Every row belongs to one group in each of 4 separate groupings. Each group adds its own fixed numbers to the row, and there is some noise. The rows also spread widely along 13 directions, which tell nothing about the answers.
Some rows, each with its group in each grouping after it:
[  5  -1   5  -9 -15  -2  -6 -20 -17   8 -12  22  30   5  -6  -6   2  20
  12 -10 -10   0  -3  -2 -14   2   0]
nosim z_712 C (2)
[ -1  15   1   3   5  -1 -20  -2  -8 -30   4  -2  12  -1 -17   2   0  -1
   8  -8  12   2 -17   6   1 -17   9]
doku z_712 W (0)
[  7  -7   5   4 -23  -7  33   0   2  10   5  12   1   8   1  -6  -2  30
 -20  -7  24   3 -13   6  23 -29  -9]
nosim z_85 M (1)
[ -8  -1   3 -17  -6  11 -32 -27 -16  12 -32   9   3  -4  -7   0   8  11
  -6 -11 -30 -16  11  -4 -17  15  14]
penur z_183 J (1)
[  0   7  16   4 -14   4  16  -3   1 -13  24  11  35   8  -7  -2   4  19
   2 -16  15  -3 -11  -8  -1 -12 -16]
gegog z_85 J (2)
[  2  24 -17  15 -13  -6 -13 -10  -4 -20   2   0   9  -2  12   0 -12   3
  10 -22  26   2  -5  13   4 -12   5]
nebu z_449 C (0)
[ -3  17 -28  -4 -14  17 -29 -10  -8  -9  -3 -10 -18  -8   4   7 -20  10
  14 -20  15  -4  13  30   0   5  -4]
Dem z_933 W (1)
[  9   0  32 -11  24   6  -1   5  24 -27  -7 -12  -6   4 -20  22  10   7
  34   9 -10   9  -5  -5   1  10  -4]
nebu z_449 M (2)
[ 22  11 -13  13  13 -13  19  19   1   9   7  22  13   8   6  -3  -7 -12
  -3  22   2   1  17  10  18  -3 -12]
penur z_183 M (0)
[ 25  16  22 -11   6  25  24  18   1  -9  18   2   3  15   3 -22  30  -6
 -29  -8   4 -31  35   7  21  14 -34]
Dem z_933 C (2)
[  4  -2   7   3  24 -18   5   9  19 -17  18  12  32  -3   5  -5   1   0
  -7   8   6   7  17 -29  -8  10   2]
doku z_183 W (1)
[ 16  19  18  -2  11  21   1   7 -22 -21  29  12  55  -1 -15 -19  19  -7
 -18  11   8 -17   8 -13  -1  -1   1]
gegog z_183 M (1)
[ -6   0  -2  -6   3  24  -8  12   1  -8   0 -16 -19 -12  -6  11  -8  14
  -8 -18  13  -3  18  12   6  -9  -1]
gegog z_449 M (2)
[-15 -25  10   3  19 -10   3  21  -6  -8  11   2  20  -5 -15  24 -13  12
  -5  -2  -7  14  23 -16 -20 -15  -9]
nosim z_712 M (2)
[ -3  -6  11 -11   9   4 -13 -10 -10 -12  -5   0  12  -7 -17  -3   7  12
 -13   1 -11  -6  -1 -18  -8 -11  15]
nebu z_449 C (1)
[ 16 -26  14   5  20 -26   9   6   6 -13  21   9  -9 -10  17   6 -15  10
   0   8  18  30   7 -23 -15  16  13]
doku z_183 W (1)
[ -3 -13  17  14 -14 -11  28   0   8 -14  25  -9 -12  -5  -6  -8   3  16
 -34 -10  19  -3 -16  -5   5 -16  -5]
penur z_933 M (1)
[  4   7  43  17   1 -14  -4   6 -32 -37   8   8  -6  21  15  15  22 -11
 -21 -37  32   3   0  -9  -3  -9   5]
doku z_449 W (1)
[ -5  -3 -19  17  -8 -31  12 -19  31  -3  -4   5 -18  -5  -8  -5  -9   9
  -9   1   3   4 -20   5   1 -13  -3]
doku z_183 C (2)
[ 22  46 -26  -3 -23  12  -3 -26  18   5   1  11  31   8   3 -34   9   1
  19   1   4 -21   4  19   3  39 -21]
doku z_183 W (2)
[ -5   3  -4  -4  14  14  -3  12   6 -10   0   2  12  -6 -20   0   0   3
 -12  -2   3  -8  11   9   9 -23  -6]
doku z_183 C (2)
[ 18   1  -3  -1  -4  -3   5  -2  -3   7  12  19  23  -1   9  -5 -21  20
  28   0  21  22  -8   1   2  -3   7]
doku z_449 J (1)
[ 13  -3   7  10  -5   5  22 -18  -8  17  -2  -3  -6  -1  -7 -39   4  -5
 -33   8   2 -13  -9  -4   9   7   9]
nebu z_933 J (1)
[  7  11 -20  -4  16  17 -19   3  -7  -1   2  -4   9  -4  -2   0 -10  -2
   0   6  -4 -10  37  13  -4  13 -11]
nosim z_183 J (1)
[ -2  -7   9 -11 -18  15   6  -3  11  -8  10 -21 -26   2 -12  18   4  32
  -1  -8  -5  -5  10  20  -6  16 -33]
nosim z_183 M (1)
[  7  -5  -1   9  14 -10  10  -4  21  -2  10   6  16  -6  -6 -11   1  -6
  -1   9 -11  -4   7 -16 -11  17  -9]
gegog z_85 C (2)
[-17   9  -7   7 -13   2   0 -14  22   5  -9 -15 -11  -3 -18  -5   9   3
 -18 -15 -18 -24   8   8 -10  16 -20]
gegog z_712 M (2)
[ 36 -17  22   0   6   2  24   4 -11 -10  23   9  -8  -7  -4 -21  -4   8
   1  18  24  18 -20  -5   7   3  13]
doku z_933 M (2)
[-12 -23  11   0  13  -8   7   2  10  17  -7   9   5  -7   6  -4  -1   5
 -26 -14 -14  -3  30 -32 -13  10   1]
gegog z_933 J (2)
[-17   2   8  15   9  -6 -32  11 -23 -38   0  -7 -11   0 -10  42 -10  -4
   8 -23   8   8  -1   9 -11 -27   7]
penur z_449 M (0)
[  7   6 -18  18  -1 -22  14  -6   2  24 -18  23  -9  22  -9   5   1 -11
  -5   6 -19  -9   2  13   7  -5 -24]
gegog z_85 C (2)
[  1 -15  24  -4  -6   4  -3  -1 -20 -13  -6   8  -2  -1   1  13  -4  24
   6 -25  21  15 -10  -1  -1 -25  13]
nosim z_449 C (2)
[  8 -14 -22  -6   5 -31   6  -9  -5  19 -13  39   3   0   0   5 -17  21
  -6  20 -10  12  -7  -6   8 -31  17]
Dem z_183 C (1)
[ -3   8  -6  15 -16  15 -15 -26 -11  16 -30  -3  -8 -15   1 -27  -6 -16
  -8 -26   7 -10  -1  14  -5  17  21]
Dem z_449 C (2)
[-21   9  -2  12  11  15   0  10   0   8  18  -7  45   1 -26  -9   4 -21
 -27  -4 -20 -24  39  -5 -22  16 -32]
doku z_183 J (1)
[  1  -3  10   0   2  27   2  21 -34 -16  21  -2   5  -2 -17  -4   3   2
 -35 -14  21 -10  12   8   7 -28  -7]
doku z_933 M (2)
[ -7   7  -4   1  10  -2 -26   0  -9 -33   4  -8  -6  -4 -15  12   4   4
 -11  -8  -5 -10   7   2  -9 -13   0]
penur z_712 M (2)

New rows. What belongs after each?
[-22  -5   3  -8  13   8 -31  10  -5  -7 -32   3   5  -9 -11  27  -9   9
   9 -22  -7   4  18   5  -4 -22  16]
penur z_712 M (2)
[ -3  -8   3   0  18   2 -10   2  15 -21   6 -26 -34   0 -13  24  -6   9
  12  -2  -8   4  15   6 -13  12 -20]
nosim z_449 J (2)
[ 14  14   2 -17   0  18  -1 -13  30   1  -7  -3  18 -14  -8 -23   2  13
  21  10   2  -5  -8   0  13  18  13]
Dem z_449 M (1)
[ 11  14   3 -17   2  11   0  -2  23 -35  26  -7  22  -3 -16   1  10  28
  13  10   5  -8   2   0   1   3 -20]
nosim z_183 M (2)
[  5   5  -1   1  17 -12 -10   8  -5 -14  -1  28  38  -6  20  -5  -7   0
   0 -10  19   8  18 -26   3 -15  23]
penur z_933 W (2)
[ 30   9  -3  19  -2  -7  16  -6   7  -4  -1   5 -30   2  12  -1 -18  -9
  26   5  30  18 -16  37  20   7   3]
Dem z_183 C (1)
[ 10  16   9   3 -16  16   7  -7 -15  -7  11   5   2  14 -16   1  14   2
  -1  -9  -3 -16  -4  22  -2   7 -29]
gegog z_183 C (2)
[  3   9 -22  14  -5 -18   7   2   3  15   2  30  36   1  25  -1 -25  10
   6  -8  20  12  18   1   5 -13   2]
penur z_183 J (1)
[  1  -2   2  23  -3 -20  33  10 -10 -11  39   4  19  16 -23   7  -2   6
 -16  12   2   2  -7  -4  -8 -22 -33]
nosim z_449 M (2)
[  7  -9  43  25  11   0  18   8 -24  -4 -25   8 -16   8  -5   6   2 -22
 -11 -10  24  14 -16   9  18 -20  23]
nebu z_183 M (2)
[  6   5 -40  13  -2  -9 -21 -27  -4   2  -3  -4 -14 -20  -9  -9 -28  -1
   7  20  -2   2 -10  17 -12  13  17]
Dem z_183 M (1)
[  5   9  -7   0  12   1 -13 -11   5 -20   1 -15 -17  -4 -13   4  -2  -1
   3  12  -3  -3   0   8  -2  11   1]
nebu z_183 W (1)
[ -5  -8  12  18  -5 -17  20 -11   7   4   4   4   3   2  -9  -7   7  -6
 -23   0 -14  -8   4 -13 -17  20 -12]
Dem z_183 M (2)
[  4   7   4  -3 -20   6  10   3 -26   7  20  21  46   8 -10   1  -3  19
   9  -4   4   2 -11  -6  -4 -12 -10]
gegog z_449 W (0)
[ -1  32   2  34 -14  21  -7 -15 -46  -6  -5  -8  10  11 -21 -17  -4 -32
 -10 -17  24 -14 -25  32  11 -22   8]
nebu z_449 J (1)
[-11 -11  -2   9 -18  28 -10 -10 -24  10  15 -17  -2 -13 -20  -2 -18   4
   1 -15  -7   1  12  19 -35  32 -19]
doku z_183 J (2)
[ -1  -4 -23 -14  36  -7 -21  19  31 -12  -2   1   0 -18  12  24 -19  14
  12   3  -4  11  45 -18  -5   3   5]
gegog z_449 M (2)
[ -1   2   6  27  17 -40   2   5  -5 -24   0  29  22   8   6  17 -13 -16
   9  -8  23  17 -14  -9   5 -38  16]
Dem z_933 C (1)
[-31   3 -26   1   4  17 -37  -6  14  -5 -14 -17   0 -29  -5  11 -27   7
   0 -26   8  -2  22   9 -10  -8  15]
gegog z_183 J (1)
[  5  -3  -9  -9  -8   3 -14 -10 -20  -6  10   4  -8   1 -15  20  -6  23
   5   9 -15  -1  -1   9 -18   5  -9]
gegog z_183 M (1)
[ -4 -29  13   4  11 -33  15  -9  -3   2  13  14  26  -9 -15  -8  -7  16
 -15  21 -12  18 -25 -51 -18 -14  25]
nebu z_449 W (0)
[  5 -20  18  -8  -6  -1  -2   3  -9   3  -7   5 -21  -5  14  13  -7  25
   3 -18  -1  14  19  -1 -14  16   2]
penur z_712 M (2)
[ 28 -12 -10   0  20   5  19  17 -10  -8  28   8 -14 -18  15 -27  -8  10
 -45  13  33   3  15  -7  21 -22  16]
gegog z_183 C (2)
[ 11   1 -13  21  17   8   0   3 -11  21  -7   2   8 -16  -5 -25 -15 -31
 -16  17   1  -4  20  10   0  17  14]
penur z_183 M (1)
[ -3   5 -21 -12 -21  -3   1 -13  -3   8   2  15  -2   3   3   3 -10  39
 -15 -10   5  -6   2   8  11 -25  -5]
Dem z_183 J (1)
[  3  10 -32  -7  -9  17 -11  -9 -14  21   6  -5  -7   1  -3 -15  -7   9
 -17  -1 -22 -24  42  16 -14  27 -27]
Dem z_712 J (2)
[  3  10 -18  17 -18  15 -15 -28 -19   1   6 -16 -19 -17   5 -36  -5  -7
 -36 -12  12 -22   5  15  -9  21  10]
penur z_183 J (1)
[ -9  11  -3  11 -19  14  32  12  36  16   6  -7  21   0 -17  -2 -11  11
  16 -14  11  -2  -2  27  17 -15 -35]
penur z_449 C (2)
[  4  10  -6  12   6  14   5  -1  27  21 -23  -4   9 -10  -4 -22 -13 -23
  19  -2   6  -3   9  16  11  23   2]
penur z_933 W (2)
[ 15  -7  23  23 -10   3  33   8 -32  -1  32   3  -7   9  -4  -6  -1  -6
 -18  -2  21   6  -7   9  -5   6 -17]
gegog z_183 W (2)
[ 30  -6  28 -34  19   2  -7  -5  21  -6  -7  14   1   9  -5   5  23  14
  36  15 -32   1  14 -13 -11  48 -16]
doku z_933 C (1)
[  0  20 -16  27  -7  -8  12 -10   2  -8  11   8  21   9 -31  -6  -1 -13
   3   6   0 -12 -27  15   6 -23 -20]
gegog z_85 C (2)
[ -1   0 -11   4  -5 -18   4 -14  19  13  -3  12  19   1  -5   3 -12   7
  24   8 -13   6  -1  -6 -13  21  -9]
Dem z_85 W (1)
[ 10  -7  37 -11  16  23  16  26  17   7  -5  -3   6   3   0   9  -4   5
  29  -8   6  13  21  14  13  13 -11]
penur z_712 J (1)
[ -2  -5 -14  -1   4 -15  -3 -25  15   2 -18   3 -14  -4 -18  -6  -4  15
  -7  12 -12  -3 -17  -3   2 -12  10]
nosim z_183 J (2)
[ -8 -35  14   8   4  10  -3   1 -20  -5  16 -18 -12 -23 -32  -4 -13  -3
 -15   6  -7   9 -12  -6 -27  11   9]
doku z_933 M (0)
[  7  15  16  11 -17  19   9   2 -43  10  -3  16  34  22 -12 -11  16  -9
 -23 -13   5 -21   8  13   8 -11 -17]
nosim z_85 M (1)
[ -5   8  -8  12 -25  -8   3 -21   8  11   2   9  15  -2   7  -6 -12  11
  10 -15   4   1  -5   2 -13  19  -6]
gegog z_183 J (0)
[ -5  12  -4  11  -5  -9  -3 -23 -11  15  -9  12  31  13 -18  -6  -2  -3
   6   7 -22  -6  -8  -7 -13   4  -3]
nebu z_449 J (1)
[ 22  10  -7 -10 -13  -8  11  -9   6 -16  12  -7 -53  24   9  10  10  33
  -7  -5   9 -11   6  24  18   0 -35]
nosim z_933 J (1)
[-29  27 -20   9   2   4 -16  -2  39  13 -43   2  12   3  -5  14  -6  -9
  11 -26 -10 -17  28  22  12  -5 -15]
penur z_183 J (2)
[  8  24 -21  -6  13  -6 -41 -11 -24 -41  17   4   3   1  -3   5   5   8
 -10   1  -1 -15  -1 -11  -5 -16  12]
gegog z_449 J (0)
[ 11  -5  17  16   4 -34   5 -20  -2 -22  -1   9 -10   6   9 -10  11  -1
 -15 -10   9   3 -10 -15 -10   4   9]
nosim z_712 C (2)
[ 16   6  -6  18   0 -17  15 -12  14  -3   8   5 -12  -6  11 -21   2  -4
 -23   6  11  -6   1  -6   2  17   2]
gegog z_183 M (2)
[ 29  32   7  -5 -20  -8  11 -18   4 -28  12  28  37  18 -10  -7  11  22
  42  10  17   1 -48   9  21 -19  -2]
penur z_933 M (2)
[ 25 -12   8   1  -9 -12  16 -18 -10  -3  26  16   4  -7   7 -19   0  20
 -10  11   8   7 -15 -13 -12  14   7]
gegog z_183 C (1)
[ -8   8  -6  11 -25  -6   6  -7 -11  10  -5  15  11   9   0   7  -2  11
 -10 -18   0  -8   7  13  -4  -8 -17]
penur z_183 M (2)
[-20 -15 -21   8 -13 -21 -14 -27   0  15 -19   7 -19   0 -27  28 -15  15
  13  -1 -41   2 -11  10 -33   6 -15]
gegog z_183 C (2)
[  5  30   4  19  -3   8   7   0  31 -13   4  -2  25  -8  17 -14  -2 -11
   9 -20  38  -3   9  11  13  15   1]
gegog z_183 M (1)
[  4  -6  -1   5 -11  13   8   3 -27  14  -3   4 -21   0   7 -14  -7   5
 -35 -20  15  -9  13  12  13 -17   3]
penur z_933 J (2)
[ 16  34 -31  15 -48  -2  12 -24  10   0   7   1 -30  17  -1  10 -14  24
  34 -12  23  -1 -32  65  19  -3 -37]
gegog z_183 C (1)
[ 14  30 -11  -2  19  -1  -5   2   6  -5  -7  19  27  19 -19   0  11 -17
  13  21 -23 -21  13   6  10   5 -20]
Dem z_933 M (2)
[-16   5   3 -10  -8   3 -14 -12   6   3 -23  13  27  -6 -19  -4  10  10
  -9 -12 -20 -18  -5  -5   0 -14   8]
penur z_183 C (0)
[ 24  20  18  -7  -8  20 -17 -19 -33  -6 -21  21   5   9   7 -13  12   1
  12 -11  11  -6  -9  15  10   5  19]
penur z_183 J (2)
[ -7  12   6  -5  12   0 -20   5 -18 -16 -18   4  -3  20 -17  33  13   1
  -4 -11 -17 -12  14  10   4 -27 -14]
nebu z_449 C (1)
[-26  11 -21   1  18   6 -24  22  14  -9 -18   5  20  -6 -10  30 -17  -1
   3 -19   5   0  34  11   5 -29  -5]
doku z_183 M (2)
[  3   6  -8  -6  -3   9 -28 -13 -39   0 -12  31  49 -11  -5 -12  -6   7
  -2   0  -2  -4   0 -11 -11 -15  34]
penur z_183 M (2)
[-12  -7  11  18  -4  21  15  23  -3 -24  41 -32 -20 -12  -7  13 -13   5
 -24 -24  32   2  16  16  -6  -4 -26]
gegog z_183 W (2)
[ 26  -4   2  14   9   1  19   6 -12  13   5  17  14  -8   8 -32  -8 -14
 -13  13  16   4   6  -6  11   6  15]
penur z_933 M (2)
[  2 -20   8  -5 -14   9  11  -1 -21  19   2   2 -26   2   1  -3  -4  20
 -23 -12  -7  -4  16   4  -6   6 -13]
penur z_933 J (2)
[-33   6   7  15  -9   0  18   2  51   7 -10 -24   1  -5 -27   4   4  -3
  -9 -19 -11 -16  -2  11   3   4 -25]
gegog z_712 M (0)
[  4   7 -23   8 -18  -8  -1 -24 -18  32 -27  27   0  12  -8 -17  -9   0
  -5  -5  -8  -7 -11  12   6  -9   2]
doku z_933 J (2)
[ 23   1  14 -19   8 -13  11  13  -9  -8   9  33  11  23   2  33  -1  28
  31  16  -1  19   1   2  10 -11 -14]
Dem z_183 W (1)
[ 14  10  15 -11 -17   0  18   4   8 -23  20   6 -17  15  16  11  19  33
 -15 -24  18 -10   9   9  14  -6 -31]
gegog z_183 C (2)
